The first 5 rows are patterns. Each new row is the sum of 2 different patterns, raised or lowered, with some noise. Before adding, each is slid sideways (what falls off one end comes back at the other) and multiplied by a number that may be negative. Names go in the order of the patterns.
Some rows, each with the names of its patterns after it:
[-0.76  0.83  1.77 -0.87 -1.48 -0.79  0.95 -0.80 -0.63 -1.56  0.48  1.90
 -0.86 -1.14  0.66  0.81  0.22 -0.29  1.98 -0.76 -0.50 -1.49  1.09 -1.13
 -0.39 -1.20  0.90  0.06  0.15  1.51 -1.24  1.54 -0.92 -1.67 -2.01 -2.16
 -1.09 -0.04 -0.52 -1.60  1.83  1.72 -0.47  0.86  0.83]
Lerek
[ 1.52  0.81 -1.24  1.55  2.05 -0.73 -1.38 -1.72  1.29 -1.08  0.57  1.80
 -1.30 -0.08 -0.69 -1.14  0.95 -1.68 -1.99 -0.25 -0.65  1.51 -1.71 -0.25
  1.66  0.06 -0.50  2.15 -0.56  0.63 -0.03  0.83  0.87 -0.46  0.63 -1.32
 -0.07  1.01 -0.72 -2.01  1.97  1.12  0.95  1.90  0.16]
zamet
[ 1.70 -1.76 -2.02 -2.09 -1.29 -0.45 -0.50  0.34 -2.07  0.64  2.14  2.14
 -0.63 -1.22 -0.18  1.74  0.51 -1.55  1.95 -2.10  1.40 -1.10  0.02  1.40
 -1.38 -1.07  0.98  1.31 -1.36 -0.52  0.83 -0.09 -1.30 -0.42 -0.52  0.35
  1.42 -1.78 -0.19  1.05 -2.16 -0.17 -1.60 -0.37  0.21]
Zod
[ 1.41  1.59  1.52 -0.16  0.84  1.76 -0.07  1.29 -0.14 -0.62 -1.28 -0.65
 -2.07  0.71 -1.17 -0.84 -2.12 -1.58  1.43 -1.54  1.25 -1.65 -0.66  0.09
  0.57  0.67 -1.40 -1.02  0.88  1.01 -1.99 -0.64  2.09  1.50  1.73 -1.41
 -1.01  1.20 -1.68  1.22  1.00 -0.53 -0.62 -0.22 -0.83]
puziz
[ 1.00 -0.04 -0.55  2.10  2.14  1.11 -2.10 -0.30  0.76  2.11 -0.53  1.36
 -1.00 -1.57 -0.68 -1.90  1.60  0.93 -1.53 -1.89  0.58 -1.20 -0.33  0.16
 -1.53 -0.88 -2.15 -1.57 -0.19  2.09 -1.76 -1.23 -0.60  1.02  0.36  1.60
  0.63  0.53  0.99 -0.41 -0.71  0.55 -0.84  0.61 -0.43]
Pasa

New rows. What belongs after each?
[ 0.76 -0.44  0.90  1.08  0.90  1.09  1.62  2.18  1.34 -0.46  2.16  3.67
  0.98  1.80  2.96  0.88  2.74  1.90  3.32  2.97  1.22  0.38  1.66  2.11
  2.40  0.17 -0.21  1.58  1.63  1.64  1.94  1.70  2.84  1.48  1.09  1.94
  2.99  0.21  0.48  0.61  0.83 -0.78  0.99  3.87  0.69]
zamet Pasa
[ 0.54 -0.20  0.96  0.54 -0.30  0.91  2.08  1.31  0.86  1.85  2.28  1.26
  1.01  0.17  0.72  0.31 -0.13 -0.47  1.28 -0.34  0.60 -0.72  0.22  2.29
 -0.50  0.80  0.02  0.59  0.91  0.68  0.94 -1.07 -0.40  1.07  1.00 -0.69
  0.41  2.02  2.06  1.74 -0.31 -0.51  1.55 -0.48  0.78]
puziz Pasa
[ 3.26  1.79  0.68  2.57  1.24  3.02  2.12  0.87 -0.12  3.36  2.99  1.84
  1.60  0.97  2.34  1.66  2.26  1.68 -0.42 -0.35  2.11  2.44  1.60  0.68
  0.51  1.74 -0.46  2.87  0.20  1.39  1.42  0.03  2.39  2.31  1.31  0.90
  3.19  1.46  1.39  1.82  3.14  2.35  1.11  1.90  0.01]
Zod puziz
[ 1.04 -1.48 -0.05 -1.89 -2.87  1.05 -1.52 -0.30  1.35  1.20  1.15  0.93
 -0.41  0.76  1.48 -2.60 -3.67  0.45 -1.17 -1.41 -0.73 -1.91 -3.45 -0.39
  0.30 -0.60 -1.69  0.23 -0.55  1.07 -1.68 -2.58 -0.52  0.25 -1.32 -2.72
 -2.14 -1.20 -1.84 -0.06 -0.78 -0.49 -1.77 -0.44 -0.02]
Lerek Pasa
[-0.84  0.00 -3.03 -2.80 -1.27  0.91 -0.08 -0.27  2.49  2.31  0.49  0.81
  0.53 -0.17  0.41  2.38 -0.94 -0.48 -0.62  0.83  0.91  1.15 -0.54 -0.80
  1.92 -0.12  0.62  0.50  2.04 -0.24 -1.19  1.69 -1.84  0.87 -0.58  0.22
 -2.25  0.25 -1.86  0.85  0.36 -0.68  1.07 -2.51  0.59]
Lerek Pasa
[-2.62  0.61  1.52 -0.35 -1.53 -0.73 -0.47  1.37  0.89 -3.08 -0.07  0.66
  0.03 -0.60  0.82  0.64 -1.66  1.38  0.19  0.94 -0.71  0.50  0.83  0.87
 -0.27 -0.13 -0.55 -0.12  2.61 -0.75 -0.61  1.36  2.42  3.47  0.66  0.96
 -0.22  0.42 -2.28 -3.00  1.48 -0.26 -1.89 -0.56 -0.48]
Lerek Pasa
[ 2.78  1.85  3.71  1.90  1.69  2.10  3.28  3.68  2.14  1.70 -0.26  2.01
  3.03  1.69  0.51  0.68 -0.55  1.10  0.62  1.20  1.92  1.59  1.32  3.36
 -0.19  1.22 -0.02  0.52  1.90 -1.41 -1.04  1.09  2.65  0.63  1.10  0.25
  2.91 -0.63  3.02  2.66  1.19  4.02 -0.01  0.91  3.61]
zamet Pasa
[ 0.27 -2.13  0.92  0.36  1.01 -0.14  1.67  0.37 -1.35 -0.18 -1.04 -0.92
 -1.55 -0.49 -3.18  0.85  0.08  0.42 -2.37 -2.20  1.05 -0.48  1.28 -2.52
  0.43 -1.28  1.24 -0.20 -1.33 -0.19 -0.17  0.18 -1.32  0.08  0.95  0.87
  1.90 -1.44 -1.77  0.70 -1.87  1.13  1.61 -1.66 -0.74]
Zod puziz
[ 4.65  2.53  3.16  0.95  2.26  0.56  3.61  3.04  3.40  2.04  1.74  1.81
  0.77  3.77  1.30 -0.70 -0.06  1.90  2.97  1.29  0.01  1.37  2.10 -1.29
  3.07  1.30  2.81  1.21 -0.67  3.15  1.94  1.11  1.11  3.25  3.03  0.08
  1.21  3.56  2.91  1.82  1.83  0.44  3.21  2.53  1.02]
Zod Pasa
[ 1.67  1.93  2.11  0.97  1.22  2.38  2.89  2.92 -0.17  1.47  2.54  1.49
  1.33  1.44  1.07  1.12  2.28 -0.06  1.38  0.99  0.29  0.64  1.68  1.34
  0.44  2.13  2.12  2.46  0.43  0.37  1.52  3.56  1.20  0.34  2.46  1.03
  2.62  1.82  1.98  2.71  1.43  0.97  1.88  2.64  0.63]
Zod Pasa
[ 2.07  0.45  1.50  0.43  2.22  1.66 -0.55  2.95 -1.83  1.95  1.87 -1.04
 -0.08 -1.13  1.58  1.63  0.92 -1.58  0.98 -0.27 -2.20 -1.13 -1.40  2.06
  0.01 -0.13  3.57  0.89 -0.81  0.18  0.99  1.95  1.62 -1.79  0.40 -2.29
  1.65 -0.95 -1.15  1.59 -1.56  0.02  1.75  2.59  0.22]
Zod puziz
[-0.14  0.68  0.27 -1.52 -0.23  0.62 -2.70 -2.65 -0.99 -2.92 -1.08 -3.08
 -2.13  1.43 -2.70 -1.68 -0.78  0.35  1.10 -1.36  0.82 -1.84 -2.70  1.20
  0.11 -0.99  0.17 -0.18  1.86  2.27 -1.06 -0.48 -1.26  0.10  0.38 -1.44
 -0.85 -0.38 -2.64 -0.46 -0.29  0.38 -0.45 -1.39  0.35]
zamet puziz
[ 0.20  0.06  0.96  0.34  1.04  1.00  1.80  2.29  0.32  0.12  0.50  0.60
 -0.30 -0.81  0.49  0.62 -0.40  0.16  0.44  0.31  1.65  0.78  1.39 -0.07
  0.30  1.40  1.34  0.63  0.17  0.63  1.72  1.04  0.31  0.73  0.11  0.29
  1.03  0.21  1.21  0.25  0.27  1.01  0.90  0.18  0.21]
Lerek zamet
[ 1.20  0.88  2.45 -1.01  0.03  1.32 -1.72  1.21 -0.14 -0.11  0.18  2.38
 -1.06 -1.00 -0.85 -0.83  0.09 -0.47  0.42 -0.99  2.06  1.81  1.99  0.07
  0.15  0.77  2.73  1.41 -0.33  2.72 -1.08  1.59  0.12  0.45  2.10 -0.49
  0.31  1.58  1.59  0.44  1.15  1.86 -0.12 -0.34  0.75]
Zod Pasa
[-0.35  1.35 -0.55 -0.37 -0.60  0.92  0.84  1.83  0.34  0.30  0.16 -0.07
  1.42 -0.71 -1.22 -1.96  0.14  0.98 -0.35 -1.97  0.22  1.18 -1.03  1.81
 -1.00  1.04  0.06 -1.46  1.21  1.19 -1.04 -1.42  0.06  0.57 -1.07  0.09
  1.28 -0.38  0.17 -0.65 -1.52  1.27 -0.67 -1.54  1.05]
zamet Zod
[-1.46 -0.99 -2.40 -2.26 -1.72 -2.16 -2.94 -1.62 -1.20 -4.10 -2.20 -1.87
 -1.37 -3.55 -2.86 -0.47 -1.59 -0.15 -2.62 -3.20 -0.80 -1.51 -2.49 -2.11
 -2.82 -3.52 -2.12 -3.44 -1.70 -0.24 -2.08 -3.37 -0.99 -0.01 -0.83 -2.10
 -1.27 -2.61 -3.78 -1.43 -3.01 -1.12 -1.87 -3.02 -1.99]
zamet puziz
[-2.24 -0.56 -0.24 -2.04 -1.85  0.12  0.04 -1.99 -2.29 -3.03 -0.83 -1.26
 -3.00  0.04 -0.56 -0.85 -2.15 -1.19 -2.05  0.99 -0.38  0.93 -0.55 -1.94
 -0.26 -1.62  0.77 -1.29 -3.61 -2.29  0.18 -0.22 -0.86 -3.66 -0.90  0.06
 -3.89  0.38 -2.31 -1.56 -1.09 -2.83 -0.19 -0.89 -2.63]
zamet Zod
[ 1.76  2.20  1.20  3.08 -0.37  2.55  3.27  1.96  2.28 -0.75  2.44  2.02
  0.36  0.21  1.49  0.47  2.63  1.70  0.67  0.04  1.21  0.98  1.44  3.10
  1.16  0.08  1.91  2.81  0.26  1.22  1.25 -0.48  1.65  0.85  0.55  3.19
 -0.16 -0.91  1.37  2.29  1.94  0.58  1.82  0.39 -1.41]
zamet puziz
[ 1.23 -0.53  1.31  1.62  2.32 -1.13  2.25  1.80  1.35 -0.97 -0.36  0.97
 -1.45  1.92 -0.16  0.78  2.05  2.10  2.01  1.99 -0.24  0.05  1.93 -1.54
 -0.42  0.20 -0.43  0.46  1.25 -0.53 -0.23  1.06  2.13  1.27 -0.04  1.66
  0.89  2.26 -0.55 -1.37  1.73  1.28 -1.07  0.62  0.81]
Lerek zamet
[-2.50 -1.47 -2.48 -1.05 -1.78 -2.06 -0.43 -2.67 -0.89 -2.05 -2.28 -1.10
 -0.29 -3.24 -3.11 -2.15 -2.86 -0.87 -2.45 -1.02 -0.54 -2.22 -2.80  0.47
  0.82 -0.38 -1.80 -0.97 -1.05 -2.71 -0.14 -1.62 -1.01  0.46 -1.69 -0.19
  0.06 -0.02 -0.37 -3.87 -0.47 -1.99 -2.22 -0.82 -1.51]
zamet puziz
[-0.67 -0.32 -2.37 -0.09  0.39 -2.71 -1.55 -0.55 -0.70 -2.08 -0.74 -3.02
 -1.14 -1.40 -2.35 -0.07 -1.91 -1.24 -1.79 -0.07  0.60  1.03 -2.11 -2.65
 -1.93  0.35 -1.06 -2.93  0.36 -2.92  0.03 -1.09  0.02  0.37 -0.32 -1.95
  0.51  0.43 -0.36 -0.16 -1.25  0.12 -2.40  0.01 -0.71]
Zod puziz
[1.15 1.36 2.36 0.07 1.05 1.22 1.97 1.55 0.22 0.31 1.96 1.55 3.28 1.02
 1.81 3.13 1.56 1.10 3.19 1.08 2.36 1.54 2.63 2.21 1.16 2.97 1.89 2.16
 1.38 1.18 0.91 3.78 2.07 2.81 2.31 1.13 2.24 1.32 1.72 2.99 2.19 0.50
 1.14 0.22 2.31]
zamet Pasa
[-1.22 -1.16 -2.37  0.32 -3.77 -2.40 -2.19 -0.42 -0.25 -1.26 -3.57 -1.61
 -1.60 -0.20 -0.55 -0.67  1.03 -2.34 -1.72 -0.29 -0.60 -0.71 -0.23 -1.59
 -0.14  0.00  0.42  0.63 -0.21 -2.13 -1.91  1.28  0.87  0.00 -1.87 -1.29
 -2.75 -0.59 -2.05 -3.37 -2.25 -0.34 -1.02 -0.50 -2.77]
Zod Pasa
[-4.70  0.64 -3.88 -2.75 -0.26 -2.66 -2.67 -0.42 -1.93 -4.37 -3.64 -1.09
 -2.75 -4.55 -2.26 -3.48 -1.52 -0.24 -2.39 -1.56  0.70 -4.37 -1.15 -2.65
 -0.50 -0.43 -1.68 -2.19 -4.71 -2.32 -2.52 -2.41 -2.83 -2.22 -2.53 -0.63
 -0.86 -0.95 -0.89 -2.43 -3.81 -1.70 -2.95 -2.09  0.55]
Zod puziz
[ 3.08  1.90  2.27  2.94  2.36  0.57  2.09  2.00  1.62  3.18  0.06  0.36
  2.94 -0.06  1.38  2.90  2.15  1.65  0.86  1.53  3.03  3.68  2.40  0.33
  2.76  3.58  1.20  2.02  1.40  1.37 -0.54  1.63  0.45  3.07  0.08  1.75
  0.38  1.22  2.07  0.47  2.46 -0.47  1.94  0.71  2.59]
Lerek puziz
[ 1.78 -0.64 -0.44  0.40  0.00  0.33 -1.43 -0.47  0.28 -0.57  1.19 -0.28
  0.23  1.41  0.07 -0.76  2.28 -0.06  0.13  1.15  0.74  1.50  0.11  0.46
 -1.35  0.97  1.67  0.68 -0.47  1.59  1.14  0.60  2.25 -0.01  0.15 -0.26
 -0.27  1.66  1.51 -1.03 -0.85 -0.15  0.13  0.49 -0.06]
zamet Zod
[-1.74  1.14 -0.54  0.87 -2.11 -1.78  1.05  0.26  0.47  0.48 -1.11  0.20
  2.44 -1.66  0.00 -0.30 -2.04 -1.82 -0.67 -0.40  1.17 -2.50 -2.56 -0.77
  0.54  0.89 -2.15  0.94 -0.46 -2.44  1.38 -0.71  0.53  0.06 -1.25  1.52
  0.18 -1.48 -0.48 -0.46  1.45 -0.64 -3.27 -0.09 -0.75]
zamet Pasa
[ 0.80  1.93  0.87  1.84 -0.24  0.85  2.76  0.68 -0.86 -1.26  2.27  0.17
  0.51  1.88  0.48  0.79  0.46 -0.34  0.44  0.50 -0.63 -0.12  1.43  1.69
  0.36  0.70  1.66 -0.29  1.25  3.15  1.44  1.80  0.90  1.48  0.99  1.46
  0.70 -1.49 -0.61  1.71  0.81 -0.63  0.99  1.07  2.12]
zamet Zod
[ 0.48  1.67  0.27 -2.34  0.34  1.66 -3.45 -3.87 -2.36 -1.04 -2.87 -0.23
 -0.59 -3.90 -0.63 -0.63 -1.61 -1.42 -2.03 -2.41 -0.22 -2.18 -1.71 -1.99
 -0.54 -0.51 -1.96 -1.91  0.60 -3.45 -0.17 -0.91  0.60 -1.59 -0.76 -0.48
 -1.45 -2.18 -0.55 -2.03 -4.32  1.29 -1.67  0.22  1.66]
Lerek zamet
[-2.49 -1.33 -0.48 -0.71  0.87 -1.36 -4.04  0.46  1.28 -3.11 -3.33 -2.69
 -4.56 -2.11 -3.43 -3.01 -0.01 -2.61 -3.97 -0.29 -0.59  0.47 -3.50 -0.45
 -1.72 -4.77 -1.71 -2.19  0.62 -0.26 -3.04 -1.25  0.76 -2.19 -0.24 -1.95
  0.64 -0.05 -4.25 -2.20  0.03 -2.33 -1.45 -1.37 -1.29]
zamet Pasa
[ 0.69  1.42  1.70 -0.99 -0.67  1.27  2.56 -0.58  0.13  1.90  2.35  1.87
  0.13  0.65  2.18  0.27  1.40  1.38  1.06  1.14  0.51  0.69  2.25  2.19
  2.73  1.15  2.46  3.01  0.99  1.22  1.48  0.88  0.14  0.07 -0.92  0.92
 -0.25  0.01 -1.21 -0.26  2.39 -0.58  2.32 -0.68  0.59]
puziz Pasa
[-2.03 -0.23 -1.10 -1.27 -0.14 -1.01  3.33 -2.52 -0.78  0.09  1.02 -1.63
  1.68 -1.75  1.37 -0.03  0.88  2.17 -1.68  2.05 -2.25 -1.71 -1.00 -2.85
 -3.13  1.76  0.52 -0.61  3.57  1.72  1.00  1.52 -0.53  0.75  2.75  0.88
 -2.26 -3.13  0.43 -0.23 -0.26  1.12 -2.88  0.30  1.05]
Lerek zamet
[-0.03  0.06 -0.27 -0.73  0.80  1.15  0.30  0.41  1.64 -0.09  0.29  0.49
  1.09  1.24  0.28  0.23 -0.33  1.58 -0.33  0.19 -0.62 -0.17  1.08  1.49
 -0.88 -1.05  0.35  0.00 -0.86 -0.61 -0.30  0.04  1.03  0.70  2.01 -0.56
 -0.71  0.47  1.34  0.63  0.01  0.53 -1.35  0.25 -0.09]
Zod puziz
[ 2.35  0.59  0.12  0.37  1.78 -0.16  2.19  1.28  1.48  0.31  0.50  1.99
 -0.24  1.40  1.20 -0.20  1.25  2.91 -0.92 -0.61  0.55 -0.02  1.19 -0.61
  0.65  2.28  0.35 -0.88  0.84  2.46  2.85 -0.33  1.58  0.47 -0.38  1.32
  1.35  1.73  2.55 -0.26  2.83  2.77  1.68  1.21 -0.26]
Lerek zamet
[-2.23 -2.96 -1.56 -0.85 -1.58 -2.01 -2.04 -0.80  0.16 -0.68 -0.96  0.08
 -1.81 -1.26 -1.06  1.86 -2.26 -0.80 -3.16 -1.19 -2.64 -2.75 -1.29  0.17
 -2.09 -2.26  0.47 -3.08 -0.08 -1.97 -3.64 -3.56 -4.48 -3.21 -1.43 -0.44
 -3.72 -0.35 -0.08 -1.04 -0.20  0.52 -1.51 -0.17  0.95]
Lerek Pasa
